There are 9 hidden switches. A switch that is on adds its own fixed numbers to the row, and there is some noise. The rows also spread widely along 10 directions, which tell nothing about the answers.
Some rows, each with its switches (1 for on, 0 for off) after it:
[ 13  -7   0 -24   7  22  -4   8  39  22 -14 -27  -6  -6  -3 -11 -13 -12
 -19  30 -14  -2  14  19   9 -19 -14  -3] -> 1 0 0 1 1 0 1 0 1
[  7 -17  24  -4   9   4   5   3   8 -18   1  18  28   7  -7  19  -9  -3
 -14  40  -9  -1  -1   2   0   5   0  14] -> 0 1 1 0 1 0 1 0 0
[  1   1  -1  17  -1  26 -17   1 -27  -4 -18 -27  -6  -4 -14  -7 -22 -18
  -4  22   3  11  12  -1  -8   7   8   1] -> 0 0 1 0 0 0 1 0 0
[ 16 -11  23 -45 -11   5  11  -1  42   9   8  -6 -13  -8 -17   7 -14 -19
 -18  31 -10  -2  -2  10  16 -21  -1  12] -> 1 1 1 0 0 0 1 0 1
[ -1  -7 -29   1  -7  31  -1   2   4   0 -16 -17 -26 -18 -15 -36  -8 -29
   0  28   5  36   2  -6  -9 -29 -15  -6] -> 0 1 1 1 1 1 0 0 1
[ -1  -2   1 -22  12  11  -4   6  44  17  28  -8 -17 -10   2  14   7 -16
 -27  14 -20  13   5  10  -4 -13 -22   0] -> 1 1 0 0 0 1 1 0 0
[ -9 -17  20  23  14   0  -3  17 -15   2 -24   0 -17   9   4  18   5 -19
  -4  12  25  25   3  -2 -14  10 -16  11] -> 1 1 0 0 0 0 1 0 0
[-13 -22  13   7  13  42 -28  27  -7  10  14   0  -7   7  15   9 -22   5
 -17  22  19  13   5   0 -32   7  -9  -7] -> 0 1 1 0 1 0 1 1 1
[-12   5 -14   9  -9  17  18  -2   6  -2 -15  -5 -32 -13 -20 -20 -19 -25
   4  11  10  13   8 -11   2 -11   3   8] -> 0 1 1 0 1 1 1 0 0
[-13  -1   1  -3   4  28  13   1  23   3  25   1 -24  -3  -3  -6 -19   0
 -20  19  -5  14   5   6 -15   2 -14   4] -> 1 1 0 0 0 1 0 0 1
[ -8   7  26 -35  26   0   7   7  25  12 -36 -19  -7 -12  -2  37  10 -18
 -11   2   2  20  -5  -8   0  14  11  11] -> 1 0 1 1 0 0 0 0 1
[ -9   6 -20 -28  11  32   2   7  48  12   5   6 -21 -27   0  -8   2 -12
 -12   9 -14  12  -8  -4  -2 -31 -18  -9] -> 1 1 1 0 1 1 1 0 1
[ -8  16  10 -10  11  13   5 -10  10   9   5 -34 -30 -14 -19   0 -12 -32
 -17  11 -21  30  20  14  -5  14   0   3] -> 1 0 0 0 1 0 1 0 0
[  0  -9   8 -24  -3  34 -13   7  22  11   1 -21 -10  -2  -8  -1 -26  -8
 -17  23  -9 -12  10  19   6  -3   9   0] -> 1 0 0 0 1 0 1 0 0
[-10 -11 -16  30  10  24  -3  15  -1   4 -16   1  -4  -1  10 -19  -9  -2
 -11  22   7  13   7  -1 -16 -10 -27   2] -> 1 1 1 0 0 0 0 0 0
[-10 -14  -5   4   9  27 -30  20  -4  18 -13 -33 -34  -5   1  -8  -7 -35
  -8  17  17  37  12  -2 -21  -9  -9  -6] -> 0 1 1 0 1 0 1 0 0
[-22  33   3  20  27  15 -15  -3 -17  -8  -8  -5 -10 -17 -10  18   0  -9
 -11 -13 -10  13  -5  -3 -15  25   7  -6] -> 1 0 0 0 1 0 0 0 0
[-12   3  -1 -12  20  14  -1  10  35  14  -6 -16  -4  -1   5  21  -5  -5
 -24   7  -7  -1  10  -1  -9   6  -3   7] -> 0 1 0 0 0 1 0 0 0
[ 20 -12  13 -18   4 -10   5  -4   8  -3   2  -9   6 -12 -11  20  17 -38
 -12  36 -15  38   2  -3  -3 -14 -14  10] -> 0 1 1 1 0 1 1 1 0
[-23 -19   0  -5  19  42 -19  20   2  -1 -11  -4 -19  -8   8   6  -3 -19
  -4  18  14  39   1  -7 -25   0   0  -5] -> 0 1 1 0 1 0 1 0 0
[ -3  -1 -25   5   8  34 -10   9   2   9 -25 -31  -4 -11  -2 -18  -8 -14
 -10  20  -5  13  13   3 -13  -8  -8  -9] -> 0 0 0 1 1 1 0 1 0
[ 13   0   2  -9  11   1 -16  12  14  16   0 -19 -13 -13   0  23  15 -28
 -16  14  -6  17   2   1  -4 -13 -20   1] -> 1 0 1 0 0 1 1 0 0
[ 16  -7 -15  21 -10  -9 -42  27  -3  32  -9 -23 -33   2 -10  -4   4 -31
 -11   3  25  -2   0   0  -6 -36 -28  -2] -> 0 1 0 0 1 1 0 0 0
[-10  -9  20 -18   4  21  12   0  29   3  14  -3   3   5  -1   9 -28   9
 -28  28 -16  -7  12  11  -4  10   3  18] -> 1 1 1 0 0 0 0 0 0
[ -8  13  -8  35  -7  23 -11   0 -24  -6   4   3 -16  -6 -16 -11 -31   4
  -7   6  13  -7  -3 -13 -11   1   7  -1] -> 0 1 1 0 0 1 0 0 1
[ -6   9   1 -39 -15  27  14   0  20  -8   4   7 -42 -27 -27  -5  -5 -20
   7   0   1  15 -26  -3   9 -23  10   3] -> 1 0 1 0 0 0 0 0 1

New rows. What belongs after each?
[-12   0  -9 -18  16  22  10   4  43  11  -7  -4  -7 -17   4  -3  -4 -10
 -16  13 -17   7   7   0   1 -15 -12   2] -> 1 1 1 0 0 0 1 0 0
[-11 -12   2 -13  19  32 -16  20  20  18   1 -15 -15  -3  15  14  -2  -4
 -23  22   8  25   3  -3 -26  -1 -17  -3] -> 1 1 1 0 0 1 0 0 1
[-11  12 -17 -25  19  39 -25  18  37  11   5  -5  -5 -20   7  20   3   3
 -15  -5  -6  -4 -13 -12 -13 -12  -2 -12] -> 0 0 1 0 0 1 0 0 1
[  4   5 -13 -36  12   9  10  -3  50   3  -6  -5   4 -25  -4   9  17 -20
 -18  21 -29  12  -6  -1   3 -27 -16   3] -> 1 1 1 0 0 1 0 0 0
[-24 -14  19 -28  14  29  17   8  43   6  20   8 -15   0   6  12 -22   2
 -21  20  -8   9   8   7  -7   8  -1  14] -> 1 1 1 0 1 0 1 0 0
[ -4  -2 -13   7 -10  50 -12   4 -16  -6   0  -6 -28 -19 -17 -31 -24 -15
   4  22   4  20  -5   2  -9 -17  -1 -15] -> 1 0 1 0 1 0 1 0 1
[ 12 -18   7 -16   6  13 -15   9   4   3 -13 -22 -14 -10  -6   5  16 -37
  -5  28  -6  34   1  10  -1 -15 -14  -2] -> 1 0 0 1 0 0 1 0 0
[ 16 -15   0   3  -6   0  -1   8   6  -5  -1  12   6  -2  -9   1  -2 -10
 -10  32  -1   0 -10   3  -1 -25 -21  10] -> 1 1 1 0 1 1 0 0 0
[ -9 -17  21   4  -3  17  12  11  -5  -7 -18   5 -19   7  -6  15 -12 -13
   2  18  25  11  -1  -4  -3   8   7  15] -> 1 1 0 0 0 1 1 0 0
[ -9  18   3  -9  25   7  13  -2  33   9   8  -2  -5 -13   0  11  -3   0
 -26   4 -22  10   5   0  -8   8 -21   7] -> 1 0 1 0 0 0 0 0 1
[ 22 -11  16  -9   2  17 -29  10 -15  -1  13 -16   7  -6  -6  24   1 -19
 -12  31  -2  21  -4  -2 -15  -6  -1  -5] -> 0 0 1 1 0 1 1 1 1
[-29  10  18 -33  16  34  15 -12  27 -14  17   7  -9 -14 -10  15 -18   0
 -21  12 -23  16  -3   3 -10  19  21   9] -> 1 1 1 0 1 0 0 0 0
[  2   0  10  10   7  14 -28   1 -19   5  20 -31 -19  -6  -9  14  -4 -35
 -19  24  -5  42  15  -2 -25   8  -6  -4] -> 0 1 1 0 0 1 1 0 0
[-17  -3  -8 -24  11  35  12   9  33  -4  18   5 -18 -13   1   9  -8  -7
  -8   7  -8  16   0  -9  -9  -2  -2   5] -> 0 0 1 0 0 1 1 0 0
[-19   3   2   1  19  24   1  13   2  -9 -34  12  -5 -11   3  20   4  -1
   1   4  19  14 -17 -22 -12   3   5   1] -> 1 1 1 0 0 1 0 0 1
[ -6  10  15 -43  17  18 -13   3  42  13  14 -16 -15 -17  -5  29  -5 -17
 -23   8 -12  13   0  -4  -7   1  12  -4] -> 0 1 1 0 1 1 1 0 1
[ 26  -5  -6  10  -8 -19  -8   9   5  -4  -3  19   7  -8 -14   4  13 -17
  -8  22  -1  -6 -21  -1   7 -40 -29   7] -> 1 1 1 0 1 1 0 0 0
[-21  14 -13  -8  -6  37  38 -19  34   7  10 -14 -30 -14 -17 -33 -51  -3
 -17  18 -21  -1  25   5   6   1   8  10] -> 1 1 1 0 1 1 1 0 0
[ 11   9  -5  17   6  11 -12  -1 -15  -9  21   0  10 -12  -8  11   1 -12
 -12  17 -17  12   1  -4 -13  -3 -12  -5] -> 0 0 1 0 0 1 1 1 0
[ 10   5   4 -10  -4 -12   6  -6  16   3  -8  -9 -16 -14 -23   1   1 -35
  -6  13  -9  10   0  -2  11 -20  -5  11] -> 0 1 1 0 0 0 1 0 0
[-12 -25  23 -28   6  12  13  19  31  14 -19  -6 -23   4   4  17  -9 -15
  -8  17  18   7   5   0   2  -1  -1  20] -> 1 1 1 0 0 0 1 0 0
[-12 -14   6 -13  13  25  28   5  35   6  -3  13   3  -5  12  -2 -15   6
 -17  24  -7  10   6   0  -4  -4 -16   8] -> 1 1 1 1 0 0 1 1 1
[-23   8  -4  -8  11  14   5  11  32  29  -3  -9 -34 -13   4  -1 -15 -10
 -17 -13   3  -3  10  -1  -2  -7  -7   3] -> 1 1 1 0 1 0 1 1 0
[ -8  17 -10 -20  -7  31   8  -7  25  11  28 -24 -19 -12 -13  -7 -34  -1
 -22   8 -23 -10  16   3  -3   1   9   4] -> 0 0 1 0 0 1 0 1 0
[ 11  -6  12 -14  14   0 -24   8   9  -8  -5   3  13 -13  -5  31  22 -27
 -10  19  -9  19 -14  -6  -5 -14  -6  -1] -> 0 1 1 0 0 0 1 0 0
[  9  -2  -5 -24 -13   0  13  -1  42  20   2 -17 -22  -9 -17 -10 -16 -18
 -20  24 -11  -9   8  11  14 -28 -13  15] -> 1 1 1 0 1 1 0 0 0
[ -5  12 -10 -12   3   2  -4   6  26   5   3   2 -16 -17  -9  11   4 -16
 -10  -5  -3  -1 -11 -13   1 -19  -3   4] -> 0 1 1 0 0 1 0 0 0
[  7 -13   8   7  -5   6 -22  15  -1  16 -19 -23 -10  12 -13  -5 -24 -12
 -16  24  16 -14  12  10  -2  -5   1   8] -> 0 1 0 0 1 0 0 0 0
[  2  14   9 -14  24 -19  -2  15  35  25 -19  -1 -14 -14  -2  29  17 -13
 -16 -10   3  -2  -8  -5   2  -8 -21   8] -> 1 0 1 0 1 0 0 0 1
[  6 -11 -18 -13   6  18 -10  21  30   9 -11  -1   0  -9   4  -3   4  -6
  -9  16  -4  -7  -6  -2   0 -30 -19   2] -> 0 0 1 0 0 0 0 0 0
[ -8   2  13 -21  10  20   4  -3  19  23  18 -35 -31  -7  -8  -2 -23 -26
 -28  25 -11  34  29   8 -17  10  -5   3] -> 0 1 1 0 1 0 1 1 1
[-10  -7  11 -46  -8  21  28  -5  34  -8  13   0 -34 -16 -19   5 -10 -22
  -7  23  -5  25  -7   3   2  -9   9  18] -> 1 1 1 0 1 1 0 0 0
[  5   7   5  -7 -11  25  11 -15  -3 -10 -24 -10  -7 -15 -25  -9 -23 -17
  -1  30  -2   5   0  -5   8  -7  19   2] -> 1 1 1 0 0 1 1 0 1
[-24   8 -11  -3   5  25  -7  15  32  13  26   1 -37  -7   0   5 -15  -2
 -16 -14   3  -6  -2  -7  -9  -5  -3   2] -> 0 1 0 0 0 1 0 0 0
[  2  -6  -2  14   9  30 -27   2 -13 -14   7  -3  11  -5  -7   2  -4 -15
 -12  34 -10  21   1   3 -18  -2  -5 -12] -> 0 1 0 0 1 1 1 0 0
[-22  16   6 -33   7  32   0  -3  19 -10   5  -6 -17 -19 -15  15 -15  -8
  -6  -2 -11   5  -6  -6  -2   9  27   4] -> 0 0 1 0 0 0 0 0 0
